The rows of a group lie close to one hidden flat surface of 13 dimensions, which passes through zero. Surfaces can cross.
In the rows, 128 means zero.
Known rows, each followed by its group:
[118  60  91 115  69 145 129 136 161 110 123 126 160 167 136 143 139  80
 111 118]
j361
[141 141 145 122  64 173 117 172 162 170 113 185 163 146 113 138 173  79
 143 109]
j798
[ 56 155  85 124 125  95  88  93 125 151 169  77 102  77  87 127 109 104
 129 180]
j281
[104  72  96 137 199 152 167 132 120 133 109 129 158 202 145 114 104 154
 135 135]
j244
[ 93 117 154 144 107 133  65 110 118 124 135 180 105 112 122 131 142 136
 121 153]
j281
[115 118 120  89 126 129 175 138 113 193  94 163 167 133  65  92 108 125
 101 149]
j244
[ 71  93 130 122 103 173 157 107 109 147 179 158 118 176 164 164 138 132
 165 171]
j84
[ 82  95 124  88  92 169 144 174 148 119 122 151 156 163  97 110 164 144
  93 175]
j244
[127 103 181 149 142 117 136 183 132 126 107 135 124  92 103 142 169 155
 110  84]
j84
[117 193  65  91 136 166 186 104 122 167 169 144 128 129 108 116 159 131
 147 170]
j798
[ 91  70 198 155 134 133 143 150 124 192 145 142 133 174 128 148 121 140
 141 127]
j244
[152  95 102 128  81  96 135 101 127 116 129 109 159 104 124  99 120 123
  81 112]
j361
[176 142 103  87 143 166  88 140  82 171 127 177 131  78 174 138 149 108
 137 103]
j798
[137 112 146 152  82  95 130 123 129  98 157 180  93  76 100 173 110 129
 134  89]
j244
[123  81 123  86 136 135 125 122 150 167 151 133  82 174 139 196 175  37
 125 112]
j798
[148 120 168 161 145 132  84 159 158 122 136 156 169 134 130 114  70 164
 136 123]
j798
[126 185  90  54 174 179 142 139  71 165 185 128 130 116 170 116 145 126
 143 159]
j798
[104  83 205 133  71 140  95 103 148 175 162 142 114 113 135 169  96 146
 146 181]
j281
[150 170 159 130 126 120 132 125 118 207 141  88  83 118 140 129 166 126
 136 127]
j281
[168 139 121  86 197 147  99 144 128  65 100 117 136  98 156 107 155 164
  92 131]
j281
[145 170 141 197 124 145  86 110 221  49 112 143 131 140 122 140 153 147
 160 136]
j84
[137 155 121 114 156 111 136 115 190  79 114 129 151 115  70 123 133 108
 106 135]
j798
[146  97 110  58 164 186 161 131 146 113 158 111 154 143 178 170 116 122
 146 156]
j244
[122 105  72 119 180 153 126 133 147 165  46 130 123 101  99 154 157 112
 138 128]
j361
[145 197 189 158 110 108 153 139 128 106 140  88  83 111 123 114 162 183
 133 129]
j361
[ 87 118 107 173 121 129 126 114  69 149 175 162  57 109 142 125 170 202
 128 134]
j84
[142  70 202 124 105 124 141  80  57 162 103 167 103 126 182 153 144 136
 127 113]
j84
[ 93 120 121 141  74 131 110  97 113  95  98 144 107 151 137 133 143 107
 133 150]
j84
[113 100 180 111 133 110 112 120 119 110  72 136 131 154 120 131 166  74
  96 114]
j281
[132 128 157 155 115 151 166 106 128 206 129 129 163 122 133 129 134 155
 157 141]
j84
[151  76 147 104 132  87 206 110  93 139 102 148  94 140 113 171  63 109
 134  94]
j361
[130 142 196 126 129 113 155 149 121 128 115 111 120 177 123 106 114 143
 122 138]
j84
[178 146  98  94 148 119 157  68 123 161 113  91 122  92 145 144 119 101
 139 131]
j281
[ 75 126  92 161 109 137 181 160 142 146 138 100 115 165 100 134 137 144
 156 140]
j361
[116 139 172 129 124 124 173 211 129 172 152  98 136 132  97 110 183 151
 106 103]
j361
[176 169 179 119 217 121  63 147 131 162 113 176 122 112 123 136 115  95
 136  91]
j361
[117 192  79 132  72 180 141 174 112 136 162 124 125 135 150 119 134 150
 179 149]
j244
[133 100  85 172 147 160  98 121 162 153 118 111 113  86 153 179 127 157
 181 128]
j798
[143 168  72 120  95 141 172 153 166 119 138  78 127 111 117 162 120  98
 172 118]
j281
[131 144 192 133 130 139 103  83  99 158 138 142  65 136 180 158 186 126
 148 141]
j281
[146 171 185 102  73 136  91 156 143 162 153 161 137  96 109 136 120  99
 135 136]
j244
[136 150 148 181 110 123 131 196 142 147 102 117 134 131 103  90 183 171
 113  93]
j281
[173 129 114  82 125 166 169 114 156  76 104 109 187 108 159 159  95 105
 158 132]
j798
[ 67 157 122 117 183 102 145 167 105  90  94  86 123  93  74 119 138 127
 118 130]
j798
[113 162 131 108 114 116  90 173 124 118 220  86 144  95 129  94  85 158
 110 155]
j244
[108  98 131 178 126  94 148  96 110 122 137 186 101 186 117 136  75 124
 145 107]
j84
[131 125 107 108 227  89 140 122  78 134 164 174  96 151 111 121  82 112
 113  92]
j281
[160 123  74 121 150 177 141 140  91 150 126 128 109 130 202 172 102 128
 194 108]
j244
[107 120 146 122 110 157 100 151 147 167 147 177  99 176 124 158 184  80
 136 126]
j798
[132  85 191 147 162 111 135 103 120 153 181 104  87 122 170 178 149 149
 133 109]
j84
[114 161 107 129 161 109  90  60  87 154 144 153  75  91 128 122 139 126
 127 158]
j281
[150 128  99 105  52 145 124 125 145 132 144 116 174 174 156  96 155  78
 103 127]
j361
[107 152 117 189 104 130  87 170 111 115 123 172  49 144 129 142 131 153
 167 111]
j798
[115 104 184 146 173 117 153  55 120 160 101 102 114 155 151 145 133 134
 143 153]
j244
[ 78  75 117 135 101 121 121 139 107 151 157 199  58 129 102 177 169 105
 123 102]
j84
[138  86 126 173  93  78 106  56 126 144 128 117 162 156 137  77 101 121
  87 121]
j361
[125 105 128 121 152 136 180 159 126 176 188 137 134 151 126 160 103 120
 154 104]
j84
[150 118 121 111 175 125 116 160 133 112 138  48 175  74 163 132 115 123
 125  96]
j798
[157 125 133  45 148 143 122  92 107  96 149 135 102 146 183 157 162  67
 108 131]
j798
[142 151 137 171 143 169 102 125 162 118 107 150 113 136 160 163 187 132
 175 115]
j361
[137 129 127 138 145 103 164  99 123  93 111  86 114 121 137 142 101 131
 145 121]
j84
[169 127 109  90  67 133 192 127 122 139 134  88 140 164 158 122 144  98
 118 112]
j361
[130 132 132 152 174 104  81  92 106 148 131 144 130 113 138 110  85 132
 132 127]
j361
[144 146 154 141 139 101 148 161 112  96 123 108  50  99 124 149 169 164
 122  90]
j84
[124 124  85 167 154 180 124 170 169 159 116 102 148 112 141 148 166 164
 168 119]
j244
[154 156 125 146 124 160 197 113 131 125 129 102 108 147 166 147 143 174
 177 138]
j281
[140 105 142 143 194 137 190  96 166 120 126 171 153 130  99 151 144 157
 131 118]
j361
[141 165 101 130 132 161 152 138 160 164 120 142 146 100 102 146 116 135
 172 140]
j244
[191 147 127  91 151 142 162 175 147 146 149 123 123 139 133 135 101 139
 135 108]
j281
[ 96 132 149 153 104 106 113 108 163  77 151 131  92  78  86 151 133 167
 120 157]
j244

New rows, each followed by its group:
[122 145  96 127 105 122 117  59 164 136 118  89 158 135 117 102 128 100
 117 173]
j281
[106 114 162 168  93 132 108 153 122 120  91 170 101  90 109 147 174 159
 131 113]
j361
[106 177 201 155 132 140 136 116 134 144 125 128 108 182 127  99 174 168
 133 170]
j361
[114 138 154 138 105 123 182 158  89 126 189 123 104 136 141 140 101 158
 154 113]
j361
[124 215 123 143 118 116 181 141  68 152 174 132 112  89 108  85 111 191
 144 133]
j361
[ 74 113  39 155 153 155  98 158 125 187 128 156 166 126 100 116 116 110
 151 125]
j361
[130 114 145 112 156 120 163  91 121  98 172  98  68 149 170 184 116 122
 152 135]
j84
[ 69 102 157 117 175 147 111 136 148 119 166  71 131 190 153 132 122 139
 131 186]
j361
[145 151 122 135 127  83 152 117 161  62 145 125 103 116  85 148  71 125
 134 117]
j361
[163 158 117  52  53 141 125 166  88 137 145 145 150 114 141  97 134  86
  96 117]
j361
[133 108 224  90 147 115 133 174 138 146 113 139 128 162  99 127 131 117
  90 121]
j84
[139  95 130 157 141  99 193 116  96 208  86 112 106 153 117 129 120 131
 134  93]
j361
[174 160 124 158  93 145 122  57 104 147 117 236 134 175 163 126 109  92
 172 109]
j361
[118 148  81 150 105 160 144 144 131  62 136 118  99 191 171 145 156 120
 168 119]
j244
[196 172 140 134 173 108 122 174 143 147 189  94 139 128 157 133 111  96
 144  55]
j361
[134 146 123 114 170 159 170 149 180 114 181 122 165 168 129 140 145 122
 142 126]
j361
[ 90 115 117 145  32 120 147 173 109 126 186 155 136 182 122 125  92  99
 141 107]
j361
[141 123 123 113 163 126 139  59 130 161 137 142 171  81 118 102 173 139
  88 144]
j798
[ 78 125 200 126  96 122 145 206  85 125 156 125  72 143 120 159 116 148
 150 125]
j361
[138 178 112 162 108  91 120 135  94 169 121  57 108  84 124  71 141 167
 109 123]
j361
[129 124 128 162 123 110 122  79 152  97 144  93 139 137 140 109 123 152
 116 147]
j361
[174 118  97 106  85 117 147 136 149 123  48  73  90 106 123 155 161  91
 117 101]
j361
[190 165 152 124 166  74 116 149 144 121 149 129 137  84  91 115  96 111
 101  71]
j361
[155 126 157 127 153  98 129 129 163 122 125  66 125 138 129 122 139 122
 103 120]
j361
[ 93  77 158 158 145 138 185 128 150  94 190  97 137 158 148 162 136 179
 142 134]
j361
[155 126 134 124 161 113 139 104 147  66 137 100 153 101 146 140 129 124
 120 106]
j798
[119  96 123 143 119 123  66  76 169 180 149 138 156 128 124 135 131  77
 120 143]
j84
[101 101 118 153 118 170 112 127 113 178  91 135 129  96 144 150 142 157
 165 149]
j798
[118 154 120 134  47 166 138 159 130 153 117 148 123 165 127 121 132 129
 159 153]
j798
[ 77  96 113 139  74 144 152 142 121 173  74  87 121 136 109 137 123 132
 152 163]
j798
[163 166  97 115 160 131 136  79 170  62 105 127 180 133 120  89 149 123
  99 141]
j244
[143 122 167 192 138 125 132 113 164 141 102 128 128 136 129 131 189 153
 128 103]
j361
[148  74 140 133 121 137 141 113 140 130  98 151 134  66 138 203 162  98
 146  77]
j84
[163 151  71 109 139 148 174 153 140 153 134  72 190 105 135  93 183 123
 109 100]
j244
[135 165 148 156 125 106  82 137 119 193 124 140 148 139  95  36 124 161
  87 146]
j84
[119 133 142 126 120 137  46 146 134 157 178 131 124 143 151  92 166 130
  95 147]
j84
[141  83 170  98 106 124 161  84 140 156 128 126 186 147 132 116 143 100
  89 132]
j798
[108 157 105  53 154 110 161  97 132 133 112  74  85 117  79 127 117 119
 105 197]
j84
[167 187 162 132 130 123 145 115 134 124 125 118  99 149 138 128 136 128
 146 126]
j361
[123 152 143 117  95 101 144 192 140 133 232  97 144 123 107 120  97 117
 119 104]
j244
[ 97 147 148 122 100 118 131 103 111 152  87  79 120 114 109  95 153 149
 108 181]
j84
[145 130 102 139  63 109 187  67 119  84  94 106 109 121 133 129 154 125
 122 127]
j798
[ 90 135  72 152 150 123 111 158 162  87 153  60 122  79 109 136 122 161
 137 142]
j361
[163 144 148 142 146 102 132  53 129 122 105 141 102 168 142 130  84 110
 144 139]
j361
[ 68 134 111 132 141 175 143 152  94 109 186 163 134  93 141 144 128 189
 166 157]
j361
[125 182  94  84 120 166  75 182 161  64 146 113 143 161 138  94 140 116
 113 166]
j84
[127 146 122 162  87 130  92 103 135 122 158 163 155 168 147 102 116 107
 136 130]
j361
[125 179  61 142 145 137 139  86  80 168 192 130 105 129 157  88 113 179
 146 161]
j281
[117 150 117 198  85 126 123  63 141 145  89 145 136 136 116  93 176 140
 132 140]
j281
[160 119  79 140 173 149 122  96 102 158 143 172 167  85 164 132 118 136
 150  96]
j361
[106 146 168 122 118 129 107 172 116 119 119 132 120  71  97 111 172 172
  99 139]
j361
[134 122 155 120 194 135 157 144 150  90 161 114 176 122 141 162 113 114
 149  94]
j798
[162  76 178 111 124 127 182  96 112 148 101 159 140 132 140 135 159 140
 102 107]
j361
[137 129 190 108 176 132 104  90 111 109 181 198 170 120 146 108 106 151
 109 145]
j361
[135 114 171 111 112 122 156  84  67 154 129 134  91 154 174 139 120 130
 136 138]
j84
[177 122  56 147 124 106 129 147 145 137 117 130 154  57 103 130 129 108
 120  56]
j361
[121 142  91 159 178 107  45 124 169 130  95 112 107 149 114 140  80  73
 153 126]
j361
[153 161 116 118 120 183 107 151 160 143 146 138 169 116 150 127 142 135
 155 143]
j798
[138  96 118 124 131 148 132  68 123 105  65 152 160  71 141 151 135 134
 136 137]
j84
[105 126  95 103  94 164 122 142 101  93 145 214 123 116 130 168  92 107
 167 131]
j361
[ 94  79 132  99  91  83 179 148  95 101 129 109  98  94  82 141  76 147
 100 131]
j361
[ 89 113  84 135  47 120 138 107 137 114  99  86 126 147 107  95 141 132
  99 172]
j361
[115 154 171 110  77 126 110 123 162  54 127 152 103 173 110 136 119 105
 126 167]
j361
[138  76 184 141  88 114 117 175 151 121 202  90 162 182 173 128 138 100
 101  78]
j361
